There are 4 ways to turn a row about zero (a turn may also mirror it). The second row of each pair is the first, turned, with some noise. The first 36 pairs use one turn. New pairs use 2 turns, one after the other, and a turn may come again.
Known pairs, each followed by its turns in order:
[-20.1,3.7,-57.2,50.8,50.1,47.1,-23.3,17.7]
[-18.6,-16.4,-55.9,40.9,16.9,0.9,-77.3,22.7]
P

[-35.5,2.3,7.0,29.0,-30.8,11.5,19.1,-12.4]
[-40.0,-8.0,-14.7,-19.0,-1.5,-17.4,21.7,26.8]
W

[9.7,-4.5,12.8,3.7,-29.8,21.0,1.3,37.9]
[-6.7,8.1,4.0,1.0,0.0,-40.8,-36.6,1.3]
B

[-25.4,-0.2,12.6,-6.9,-50.9,25.2,-1.9,-53.8]
[-3.0,-10.9,-10.6,-76.0,12.1,-19.0,12.9,15.2]
P

[8.5,-41.9,10.9,-17.0,28.8,30.3,-5.4,32.1]
[4.8,-33.6,-1.2,17.6,40.8,-1.8,-44.4,-10.0]
B

[-3.0,5.4,10.3,-22.8,-18.0,0.9,-5.9,-28.7]
[-4.0,-4.1,24.9,-4.0,25.5,-22.3,2.9,-1.0]
W

[-29.6,-37.8,24.9,32.3,-5.3,8.8,17.5,1.2]
[-6.0,-43.8,11.3,14.8,3.2,-33.7,12.6,27.3]
B

[-2.8,24.6,9.4,-33.9,34.1,-2.4,-57.2,-55.5]
[17.7,-14.1,3.4,-72.9,15.2,-31.8,36.8,32.5]
E

[57.2,-18.3,-3.8,-48.5,-3.7,29.7,5.1,-35.0]
[8.1,7.6,-34.7,4.5,1.3,-23.9,72.1,29.5]
P

[13.7,35.1,37.0,17.6,12.1,2.4,18.4,0.2]
[-1.3,5.5,24.6,-45.7,17.5,-15.9,15.9,-4.0]
B

[-11.3,16.6,37.4,12.1,-28.4,-9.8,9.7,-7.1]
[18.9,-4.7,31.5,30.9,-11.2,-12.7,3.5,17.8]
E

[2.0,16.1,-22.5,-4.3,-31.1,-1.7,9.4,-34.6]
[-19.4,12.1,8.8,-19.8,4.5,-41.2,-2.7,-15.1]
W

[-10.8,8.0,40.0,-12.1,-25.2,7.5,40.7,-13.9]
[30.9,-9.0,8.0,-42.1,2.5,27.5,26.6,-10.5]
P

[-28.0,-0.2,4.3,-27.6,-9.2,1.5,2.0,18.8]
[-17.2,14.1,-9.0,-15.8,-4.2,17.8,3.4,-29.1]
P

[4.6,22.5,-8.9,18.4,1.6,7.7,-5.6,0.2]
[16.0,17.4,8.6,-3.5,-1.5,-10.0,11.0,-9.8]
B

[-32.4,5.4,1.2,-57.2,-9.8,-15.3,16.9,6.9]
[6.0,3.2,48.9,20.1,-11.9,-23.5,-9.7,36.4]
W

[1.1,26.7,10.6,3.1,21.6,-55.2,25.9,26.8]
[24.6,5.7,32.5,18.5,27.7,3.4,19.7,-49.1]
E

[22.8,44.7,-4.6,4.5,-3.3,2.2,-6.0,-1.7]
[8.4,39.0,11.8,-22.4,-3.6,0.5,4.5,-17.7]
B

[30.4,-2.1,-4.5,-8.7,24.8,13.2,-9.7,0.4]
[10.2,2.5,-2.3,17.1,8.8,17.4,-18.5,-29.3]
W

[11.8,10.5,-31.7,-8.3,-4.7,-5.8,3.9,11.8]
[21.3,17.1,-14.9,-2.8,-12.5,9.4,-15.2,-0.3]
B

[2.4,16.9,-7.0,0.5,-18.7,6.5,3.4,-2.6]
[-8.3,0.7,-1.1,12.2,-12.6,-1.8,18.1,6.8]
E

[-57.2,35.7,-4.7,3.9,10.0,2.9,-26.5,27.4]
[-30.9,-16.3,-9.8,-5.8,9.2,8.0,-44.5,-50.7]
P

[0.8,4.5,-4.7,2.0,-6.4,10.1,2.0,-31.9]
[-1.4,8.3,22.3,9.0,-6.8,14.8,11.8,6.9]
B

[6.9,-14.3,6.6,-7.4,-11.8,-1.1,9.3,4.9]
[-8.5,-9.3,0.6,-2.6,-6.6,-2.6,-16.8,7.7]
B

[-28.4,-17.2,-26.0,-6.1,-0.2,-25.3,0.3,23.1]
[-18.1,38.4,4.1,-1.3,11.8,-9.9,-15.6,-25.1]
E

[-20.4,-12.6,9.6,10.9,10.8,-5.6,35.3,-21.0]
[12.0,11.3,33.0,-5.8,-11.4,28.7,-16.6,1.3]
E

[-2.1,9.5,0.7,-30.0,-1.8,5.8,5.7,-2.5]
[-10.1,-2.6,-10.8,-4.9,5.3,4.7,23.6,-13.4]
P

[-6.0,6.5,0.2,0.8,-0.2,4.7,-3.7,-15.4]
[-2.0,-4.7,-3.9,1.0,9.9,-14.0,0.3,-0.4]
W

[0.2,45.8,-12.2,-12.7,7.0,-8.1,29.0,-11.7]
[-1.7,7.5,21.4,1.2,1.4,24.5,49.6,-6.3]
E

[21.2,-11.9,-0.3,33.1,6.3,3.3,17.6,-3.4]
[8.3,-19.9,-3.8,4.8,-21.7,20.6,-14.6,-17.9]
E

[42.0,-29.4,0.1,37.3,-42.6,18.9,5.1,38.6]
[51.4,64.8,0.1,3.3,12.6,-8.2,-17.4,20.9]
P

[-1.9,-40.1,6.5,-10.0,12.0,-0.9,-5.5,44.9]
[14.0,-12.3,12.7,0.3,-20.0,48.1,-14.8,21.6]
W

[13.7,-1.4,21.8,5.6,3.6,-22.3,8.4,6.9]
[27.0,-7.0,7.4,11.9,6.9,-1.0,-3.2,-15.0]
E

[-9.5,14.1,4.9,10.8,-3.3,-15.9,10.9,14.9]
[3.3,7.5,-5.1,1.8,-19.4,-2.7,21.0,11.0]
W

[-11.8,-12.1,-6.9,-16.6,-24.7,1.0,7.8,-3.7]
[-13.4,-2.1,23.1,-15.0,-3.2,-8.2,-8.8,12.9]
W

[-3.1,-15.9,-37.3,-3.8,6.2,8.1,19.3,22.0]
[-16.0,24.9,-13.6,18.5,11.2,29.8,-7.8,15.9]
P

New pairs. What belongs after each?
[-0.1,5.2,-3.0,1.9,2.0,-27.0,25.2,56.7]
[-14.7,-4.7,-6.8,56.1,-25.2,0.5,15.9,17.6]
W E

[-6.6,2.5,1.4,54.4,-28.2,1.8,11.8,12.7]
[-11.0,-19.7,-7.7,-49.4,16.3,-0.4,27.1,11.1]
E W

[9.8,1.8,-11.7,0.1,-29.7,-44.6,-9.0,-22.5]
[-19.2,26.8,-1.0,31.4,-26.8,-4.4,10.7,27.7]
B E

[-7.2,-57.2,-37.4,3.9,50.8,4.9,10.4,5.7]
[2.0,39.1,-19.9,-15.6,37.9,-2.8,-61.1,-14.3]
P P

[-1.5,-12.5,-9.8,-3.2,-22.7,19.0,-6.9,1.3]
[3.6,-12.3,-5.2,-9.9,-27.7,-11.2,2.4,4.7]
E W

[7.8,10.3,4.6,-15.4,-6.5,3.1,-12.9,-11.5]
[8.6,14.2,-4.9,-0.4,20.2,6.1,5.0,4.3]
W W

[-13.9,-41.1,-41.5,-19.9,2.8,5.5,23.8,-4.9]
[18.3,33.7,-20.7,16.2,27.8,-31.8,-8.6,25.6]
P B

[3.8,-13.0,2.4,12.7,-7.4,-5.9,-19.3,-3.0]
[-12.5,12.6,17.1,-0.5,-2.8,-14.6,3.6,-0.2]
E P

[2.9,-7.9,-22.1,-9.4,57.2,22.2,6.7,-20.9]
[-7.9,39.1,-10.2,-1.2,5.1,20.6,-44.5,28.5]
P P

[4.7,2.8,-50.1,13.6,-23.0,-9.7,19.4,24.3]
[-30.2,-3.2,-20.3,-17.2,6.8,-50.3,9.7,6.3]
E W

[4.4,-39.2,-0.3,-2.9,13.3,-17.5,-12.9,-23.3]
[7.9,6.2,-33.3,-11.0,10.2,-20.1,30.5,6.7]
E E

[7.6,21.6,1.4,4.1,8.7,43.4,18.1,1.1]
[-27.5,1.5,-1.3,9.1,3.8,19.7,-37.0,12.1]
E E

[-33.1,31.2,6.1,-8.4,2.1,-6.0,-0.5,3.5]
[12.4,10.7,3.9,24.1,-8.5,-1.9,-14.6,-34.1]
W E

[-3.1,-0.6,57.2,-21.4,-7.8,0.7,12.2,24.1]
[8.1,-22.5,23.9,-20.9,28.2,-39.9,-8.3,22.9]
W B

[5.4,0.6,-2.9,-1.1,-10.6,-31.9,18.0,-2.6]
[-12.6,28.0,-8.8,-12.7,11.8,3.9,10.3,-4.2]
B P

[-5.5,15.3,-15.4,-15.5,1.0,-33.6,-2.1,8.6]
[-11.8,11.1,2.8,-27.1,-26.8,-5.9,-10.4,-12.7]
W B

[29.1,-46.2,57.2,-21.5,-2.4,5.3,-8.5,12.4]
[21.2,16.2,33.1,-16.2,56.6,-4.2,39.1,11.9]
P P

[-19.8,-10.5,-20.3,10.8,24.0,-56.3,2.2,-0.6]
[-37.2,22.3,13.6,-19.9,-19.6,5.7,-41.8,-10.2]
B W

[-19.9,17.2,-22.6,21.9,21.2,-1.2,1.5,-0.1]
[26.4,-1.2,10.4,-28.2,-9.7,10.0,-14.8,4.7]
B B

[27.6,-4.6,2.6,33.6,-28.2,4.2,-15.2,12.8]
[-30.9,7.1,24.0,7.2,21.6,-18.0,-27.5,8.3]
W W

[5.2,3.4,-4.7,24.1,29.5,57.2,-29.8,9.2]
[-8.2,-32.1,-33.4,53.5,13.8,6.0,-12.9,14.7]
E B

[-7.5,57.2,-7.2,-16.6,-21.5,21.1,6.5,5.4]
[20.3,-2.6,8.4,-9.8,3.5,59.2,-22.1,-0.2]
E P

[19.6,-2.8,-2.3,30.7,9.4,10.7,-34.7,23.4]
[-6.3,10.0,-26.8,-8.5,6.8,-6.7,15.7,43.6]
W P

[10.1,-0.4,3.5,-18.9,-11.3,-8.7,-21.8,7.6]
[21.1,-2.3,1.1,-4.7,-15.3,-8.7,19.7,2.7]
W P

[-8.7,-0.8,45.0,-17.6,25.8,52.6,-43.6,-20.4]
[4.4,-37.3,-55.9,7.5,26.1,-3.2,-49.5,-19.0]
E B

[-1.9,8.0,-6.5,43.0,2.4,25.5,9.9,-36.4]
[-37.2,-1.6,8.4,25.3,-8.9,-23.7,-30.6,20.0]
E B

[-3.7,-17.2,-14.5,15.0,14.3,3.2,-36.9,11.2]
[16.8,-16.7,24.5,4.5,-26.6,9.6,18.6,-3.3]
B B

[-0.7,-37.8,-13.7,2.1,6.3,3.3,29.8,-4.7]
[-0.8,-16.7,3.7,-15.0,-8.2,44.0,-6.2,-7.7]
B W

[7.1,30.7,-3.1,11.5,4.5,-13.2,2.5,-23.0]
[-12.9,-19.5,26.7,13.7,15.1,8.3,8.3,11.9]
W P

[-2.7,-36.8,-4.0,-57.2,-35.3,1.9,10.1,36.3]
[-43.6,-32.8,14.3,-14.7,0.6,-4.7,38.1,-45.8]
E E

[54.2,4.8,5.1,14.8,4.4,-6.1,2.9,-0.6]
[4.5,30.8,-18.1,-1.2,-10.3,29.8,26.1,-17.1]
P W

[2.3,-11.2,-0.5,-14.1,-5.8,-2.9,1.0,27.3]
[-12.0,0.1,-9.4,9.3,2.3,-23.2,11.3,-12.0]
P W

[57.2,-16.6,5.6,-7.6,-48.4,9.3,-9.1,36.3]
[-46.7,-17.6,29.5,12.3,60.1,-10.4,7.3,14.7]
W W

[-15.2,5.9,0.8,-19.2,10.0,3.1,7.5,40.3]
[-23.2,-10.5,-19.5,-0.5,19.6,-26.5,-7.9,-13.4]
P W

[-10.7,-10.8,-48.6,-4.9,-6.2,0.6,-6.8,-11.2]
[8.0,16.4,-13.1,-12.5,7.6,-44.6,9.0,4.1]
W E

[-0.2,-12.0,-15.4,24.5,-14.4,5.3,3.2,-33.7]
[-7.9,27.2,-1.7,22.2,-13.9,8.4,2.2,-29.2]
P P

[22.7,-0.4,-18.6,-2.3,-16.5,-2.2,8.3,-24.0]
[-3.8,-11.9,-7.1,25.3,-6.9,-11.7,5.0,26.8]
B E

[-0.2,-14.5,18.9,-52.4,10.8,2.9,-31.9,1.2]
[-7.3,-38.4,29.1,-9.9,16.5,-12.0,-10.3,-38.7]
W B

[1.0,-7.6,-12.4,7.3,7.2,3.0,-16.3,-15.4]
[4.7,-3.8,25.4,-6.0,-1.4,-8.9,-9.5,4.1]
E W

[24.9,21.4,-15.7,-27.0,-57.2,2.7,-57.2,1.1]
[-2.8,2.3,-41.4,-48.5,-1.4,40.0,54.1,7.0]
P B

[-57.2,56.0,-15.8,-12.7,22.1,2.6,19.3,-28.2]
[55.3,24.6,-6.2,-45.8,39.7,-5.1,-17.1,27.5]
B B

[-17.5,2.4,-5.9,-34.7,-7.4,-3.4,-22.2,2.7]
[19.0,2.3,12.7,-12.9,11.3,32.2,15.7,1.8]
W W

[-8.9,-44.1,21.9,21.6,4.0,57.2,14.0,-18.0]
[-54.8,2.5,12.8,-36.7,30.4,6.8,-36.4,9.4]
W E

[47.3,18.5,22.6,-11.6,15.1,-2.1,-32.7,-3.0]
[13.1,-17.6,54.7,-13.5,2.0,28.0,14.2,-5.3]
W B

[-13.5,26.0,52.5,-2.9,-4.9,-47.5,-19.9,0.8]
[-17.1,59.0,5.1,26.8,-14.9,33.8,12.2,-10.1]
W W

[5.7,-4.0,2.7,5.1,5.3,8.6,-39.8,-2.3]
[1.7,8.2,2.8,-8.4,19.9,16.8,-30.0,-8.8]
W W

[13.9,-6.4,-15.0,4.6,2.6,-24.9,-24.1,-1.1]
[-11.6,-7.2,-11.2,-13.1,-7.2,-24.2,22.8,-1.6]
P B

[-6.2,15.1,5.3,-8.6,11.9,-12.0,-56.6,28.4]
[-17.3,-2.1,1.5,10.2,-34.5,10.0,55.0,-2.9]
P B

[-20.7,-0.4,-25.2,-10.0,34.7,17.5,-39.8,-10.1]
[-46.2,16.7,11.7,-16.1,-4.7,0.0,-37.9,16.0]
P P

[32.1,57.2,40.4,-5.6,2.4,14.4,16.2,-0.9]
[25.2,0.5,34.8,54.5,24.4,-23.7,11.2,13.5]
B W

[10.3,-39.1,22.3,15.8,12.5,-20.3,13.0,47.9]
[42.7,-1.4,-0.4,-17.1,38.9,-40.9,-5.7,-8.3]
P P

